The same things were measured in two ways. Each way mixes the same 10 hidden numbers, adds some noise and spreads widely along 7 directions of its own, which tell nothing about the thing.
In the rows, zero is written as 128.
Some things both ways: the first way, then the second way.
[137 100 114 114 116 120 104 103 166 128 136 124 139 158 146 132 126 133
 144 121 113]
[124 139  96  99 126 152 138 207  98 154 120 133 120 162 155 133 147  33
  67]

[130  86 135 132 134 169 160 115 129 111 172 137 146 173 114  92 144 109
 137 109 128]
[ 91 193 130 173 168 122 156 103 156 148 184 171 141  82 166 122  94 159
 176]

[152 116 190 139 166 100 150 107  84 146 116 147 119  75 126 140 108  98
  87 150 177]
[112 139 170 185 112 119  83 153 128 101  79 157 120 178 162  74 140 170
 154]

[147 106 116 152 174 122 152 112 104 143 132 123 126 126 139 134 118 164
 138 110 143]
[ 61 150 151 167 130 157 141 181 124 169  83 101  97 122 170 157 191 155
 200]

[130  98 161 165 114 101 114 136 143 149 147 138 150 126 130 146 110  94
 112 144 104]
[178 127 142 130 143 149 108 163  96  94 152  81 121  67 108 134 184 138
 136]

[130 169 109 180 133 129 137 142 141  72 119 165 113 111 113 131 141 124
 148 119 136]
[110 141 138 156 155 156 133 112 130 120 165 109 120  90 143 148 130 166
 189]

[131 181  75 126 156 218 147 129 140 105 109 110 115 149  83  88 108 126
 104 121 153]
[154 149 137 170 105  70  66  99 153  85 155 161 142  91 104  90 125 172
 176]

[147 121  90  89 110 121 121 144 122 196 151 124 151 131 166 114 138 129
 166 175  71]
[104 181 135 154 114 153 141 100 150 166 178 120 105 113 131 192  83 103
 190]

[158 103 111 151 115 145 123 136 145 131 124 139 138 100 133 121 115 171
 119 100 142]
[159 108 125 167  72 131 141 131 139 190 119 129  93 210 103 179  72 101
  87]

[136 140 140 121 148 133 128 113 125 101 119 120 118 114 127  99 110 132
 116 118 177]
[ 72 147 138 123 117 159 137 241 118 112  97  99 105 154 169  95 182 101
 137]

[150 143 129  70  88 170 144 138  89 113 118 112  83 107  76 105 126 140
  91 145 173]
[ 82 189 153  81 142  91 127 148  89 151 149 140 163 124 139 131 157 128
 139]

[125 123  64 156 101 124 120 149 145 178 117 148 185 129 141 145 158 141
 144 106  86]
[118 118  66 136 115 115 191 110 198 147 166 150  95 133 139 121  39 112
  59]

[119 119 154  53 114 183 169 101 104 137 132 125 117 180 104 119 153 135
 117 118 149]
[ 52 189 135 112  69 161  77 132 121 194  72 156 138 199 160 112  92 101
 163]

[124  94  96 144 126 113 110 110 164 144 133 151 178 165 143 153 161 116
 145  97 105]
[193 114  95 151  98  98  83  81 182 135 148 144 136 134 101 135  92 149
 168]

[114 115 115 145  80 149 101 139 231 105  61 169 154 114 118 185 144 109
  87 125  78]
[ 93 115 144 122 135 133 114 140 103 112  83 161 167 146 153  86 150  91
  74]

[133 160 127 119 116 126 127 115 102 117 120 117 122 107 132 158 128 136
 125 173 139]
[139 126 146 175 160 106 151 122 135  76 170 158 129 152 121  87 123 183
  92]

[126 154 175 118 109 126 125 136 162  77 117 140  83  88 157 140 114 172
 120 119 169]
[174 171 141 178  89 110 110 123 148  76 142 168 136 199 119  61 118 165
  91]

[105  98 128  83 150 196 171  87 139 112 122  96 150 190 134 130 131 140
 112  99 139]
[ 69 203 159 155 130 136 104 166 128 111 101 133 117 129 171  88 185 174
 214]

[129 110  79 103  49 191  86 149 194  88 121 127 166 163  91 173 165 124
 114 115 101]
[107 165 112 173 125  91 148 104 181 140 155 148 128  93 147 144 119 119
 133]

[120 175 106 132 141 155 157 151 127 100 144 114 116 143 154  85 110 169
 183 124 116]
[ 34 110 102 104 130 137 139  97 144 162  94 161 124 122 173 131  66  79
 118]

[121  57 142 159 134  83 126 132 157 191 135 149 200 121 173 166 128  95
 115 125  80]
[170 143 135 136  90 173  92 148 104 134 117  82  63 153 128 182 127  92
 154]

[135 156 108 163 113 134 150 152 111 119 115 145  96  97  98 154 131 136
 117 149 126]
[131 122 112 123 135 114 122  55 143 167 112 171 136 122 132 136  78 129
 109]

[144 100 150 108 102 104 106 127 130  92 158 116 125 137 136 123 125 128
 148 129 136]
[112 136 145 142 136 131 132 163 149 134 119  89 130  90 140 146 200 163
 222]

[129  62 164 202 145 119 152 100 127 129 148 155 177 114 125 142 126  95
  84 100 160]
[152 144 153 217  90 197 124 164 177 145 112  69  60 119 125 143 131 181
 217]

[108 120  87 140  96 125 135 125 144 147 129 132 175 172 124 159 139  94
 154 156  51]
[167 146 165 143 121 152  73 112  71 113 158 111  96 158  92 155 136 186
 192]

[144 121 138 154 115  83 114 131 101 141 127 150  99 127  75 168 134  78
 111 160 117]
[151 154 112 149 125 167 127 168  98 142 113 132  82 165 148 125 145 117
 100]

[135 141 107 171  46  89 125 146 163 105  93 172 109  59 153 203 135 181
 147 144 104]
[138 106 131 129 165 151 184 104 151 147 156 110 154  95 106 139 144 192
 134]

[141 150  73 148 129 138 129 143 139 129 113 130 112  93 146 101 127 183
 137 118 136]
[100 185 139 114 116 143 152  98 116 207 191 100 119  99  88 233 117 109
 201]

Other things, the second way, with their names:
Z_295: [152 171 126 124 184 134 178  89 154  90 186 152 156  98 138  84 124 174
 110]
Z_145: [101 169  98 133 116 171 136 119 122 204 144 127  70 146 146 200  77  85
 176]
Z_650: [128 117 157  76 137 115  91 139  93 113  97  91 150 113 117 121 199 180
 165]
Z_747: [190 160 105 136 136  94 151 103 133 150 215 153 128 150 107 156  76 118
  89]
Z_503: [ 96 141 129 105 105 137 134 145 128 143  86 123 100 151 167 140 102  47
  93]
Z_867: [105 111  90  98 135 137 162 131 162 164 116 125 132  96 155 116  94 121
  94]
Z_632: [ 95 126 130 164 143 119 145 112 179 108 132 150 145 117 159  95 117 154
 135]
Z_129: [128 134 139 120 140 121 151 124 151 124 140 101 146 102 128 125 161 175
 148]
Z_648: [146 135 143 133 129 200 153 158 104 117 144  84  83 174 112 178 158 119
 157]
Z_327: [134 137 124  92  93 161  89 161  79 149 134 112 136 148 129 136 105  58
  93]
Z_604: [142 114  92 169 102 188 155 157 187 118 135  79  62 107 136 128 108 152
 151]
Z_52: [103 125  88 126 154  83 156 146 158  72 189 175 151 102 132  75 136 132
 101]
Z_143: [166 138  81 158 138 164 167 106 168 125 187 122  91  96 127 141  88 125
 103]
Z_970: [116 142 118 165 121 121 106  47 131 128 169 147  96 119 115 179  90 161
 186]
Z_194: [112 117 146 101 107 148 120 161 126 112  78 110 131 187 153  97 142 120
 103]
Z_756: [103 140 123  21 183 156 141 142  58 145 171 131 180 101 131 125 128  80
  78]
Z_443: [102 149 128 146 114 160 146 142 136 177 163  99 137  64 115 177 135 107
 158]
Z_50: [195 118  99 130 138 152 137 140 138 121 164  87 121  80 101 136 157 150
 108]
Z_440: [146  59 108  56 165 100 167 140 125 111 121 116 147  94 120 109 131  98
  16]
Z_975: [125 179 109 135 134  98 110 121 127 125 191 149 132 114 125 137 141 139
 174]
Z_574: [ 94 122 116 129 164 133 143 138 134  95 132 137 153  66 132 104 198 149
 149]
Z_943: [157 122 122 144 159 170 162 179 128  90  94 107  90 119 185  86 160 119
  73]
Z_417: [143 147 112 161 146 137 176 100 169 133 169 141 148  70 112 127 133 149
 118]
Z_12: [169 114  98 137 130 203 158 161 142 139 167 103  91 138 123 136  87 116
 120]
Z_529: [ 48 162 120  83 153 139 130 130  82 148 103 137  94 161 199 147 119  90
 121]
Z_43: [172  97 165 112 134 143 138 179 125 118 180  74 178 116  83 132 157 148
 144]
Z_444: [159 127 153 144 132 174 148 198 162 123 111  72 135 132 165  94 154 149
 136]
Z_310: [181 123 137 176  89 178  81 160 129 107  90 101 113 156 140 101 147 129
 125]
Z_347: [ 66 112 153 148 103 121 129 199 147 101  82 119 142 125 151  65 173 153
 134]
Z_984: [131 151 104 134 129 108  97  67 125 119 172 147 106  98 103 141 119 194
 193]
Z_677: [179  81 138 155 128 106 109  89 181 114 100 134 143 132 125 109 113 173
 137]
Z_594: [127 146 130 132 103  62 137 136 158  85 129 148 118 151 124  87 135 159
 107]
Z_716: [100 111 136 131 139 115 143  69 149 149 135 151 143 146 133 144  75 135
 128]
Z_530: [ 56 173 155 125 129 134 129 165 111 105 165 122 148  97 124  82 157 179
 159]
Z_92: [156  84 142  93 132  98 113  83 159 122 104 116 168 122 128 148 134 120
 160]
Z_521: [ 82  79 121  99 175 112 159 125 143 112 134 143 171  56 122 114 157 129
 121]
Z_274: [153  86 100 173 119 153 139 125 205 125  58 129 105 106 150 103 144 145
 148]

Some of these things the first way, each followed by its name:
[139 131 116  85  97 136 121 155 127 152 138 106 140 114 150 136 123 135
 133 168  96]
Z_503
[136 153 107 138 184 116 150 125 115 198 152 137 120 150 185 150 133 161
 180 148  86]
Z_310
[126 133 110 144 158  95 150 127  94 200 152 129 160 146 171 135 124 142
 167 129 103]
Z_604
[109 147 115 148 150 173 151 140 120 100 133  93 129 131 131  98 110 174
 121 101 151]
Z_440
[148 155 117 113 169 129 142 138  94 215 151 137 116 149 146  81 124 134
 162 143 105]
Z_327
[113 108 173  99 148 131 130 127 110 125 112 130 141 147  80 120 170  76
  75 110 143]
Z_194
[131 124 165 164 152 104 108 146 115 117 155 133  81 124  92  95 145 105
 107 129 137]
Z_417
[146 142 119 142 129 122 143 128  90 108 172 149 104 125 116 129 176 127
 155 149 144]
Z_444
[137  98 177  92 161 152 189  84  89 160 124 124 126 145 117  94  94 102
  94 132 163]
Z_12
[156 127 121 109 116 181 131 133 135 159 115 137 115 127 101 110 115 142
 102 128 135]
Z_443
[116 158  47 136  98 123 141 140 139 167  97 133 148 151 135 171 128 145
 163 141  62]
Z_984
[129 175 186 158 185  91 119 126 129  73 111 124  56  87 136 105  90 143
 122 119 187]
Z_574
[104  80 147 190 125  92 119 132 167 134 158 158 180 154 159 157 151 111
 140  90  98]
Z_143
[121 141  89 166 100 117 147 147 124 130 186 135 141 149 191 133 138 208
 220 107 100]
Z_867
[125 176  83  87 176 137 130 139  71 162 158  58 117 146 159  79 130 180
 167 139 132]
Z_594
[128 115 129 130  90 122 117 146 139 111 127 138 132 121 123 156 159 142
 123 119 122]
Z_129
[114  86 151  94  99 189 158 106 142  88 141 108 162 162 135 161 126 143
 114 125 136]
Z_677
[126  96 154 198 147  69 143 146 125 148 142 152 134  88 161 168 117 113
 127 142 108]
Z_943
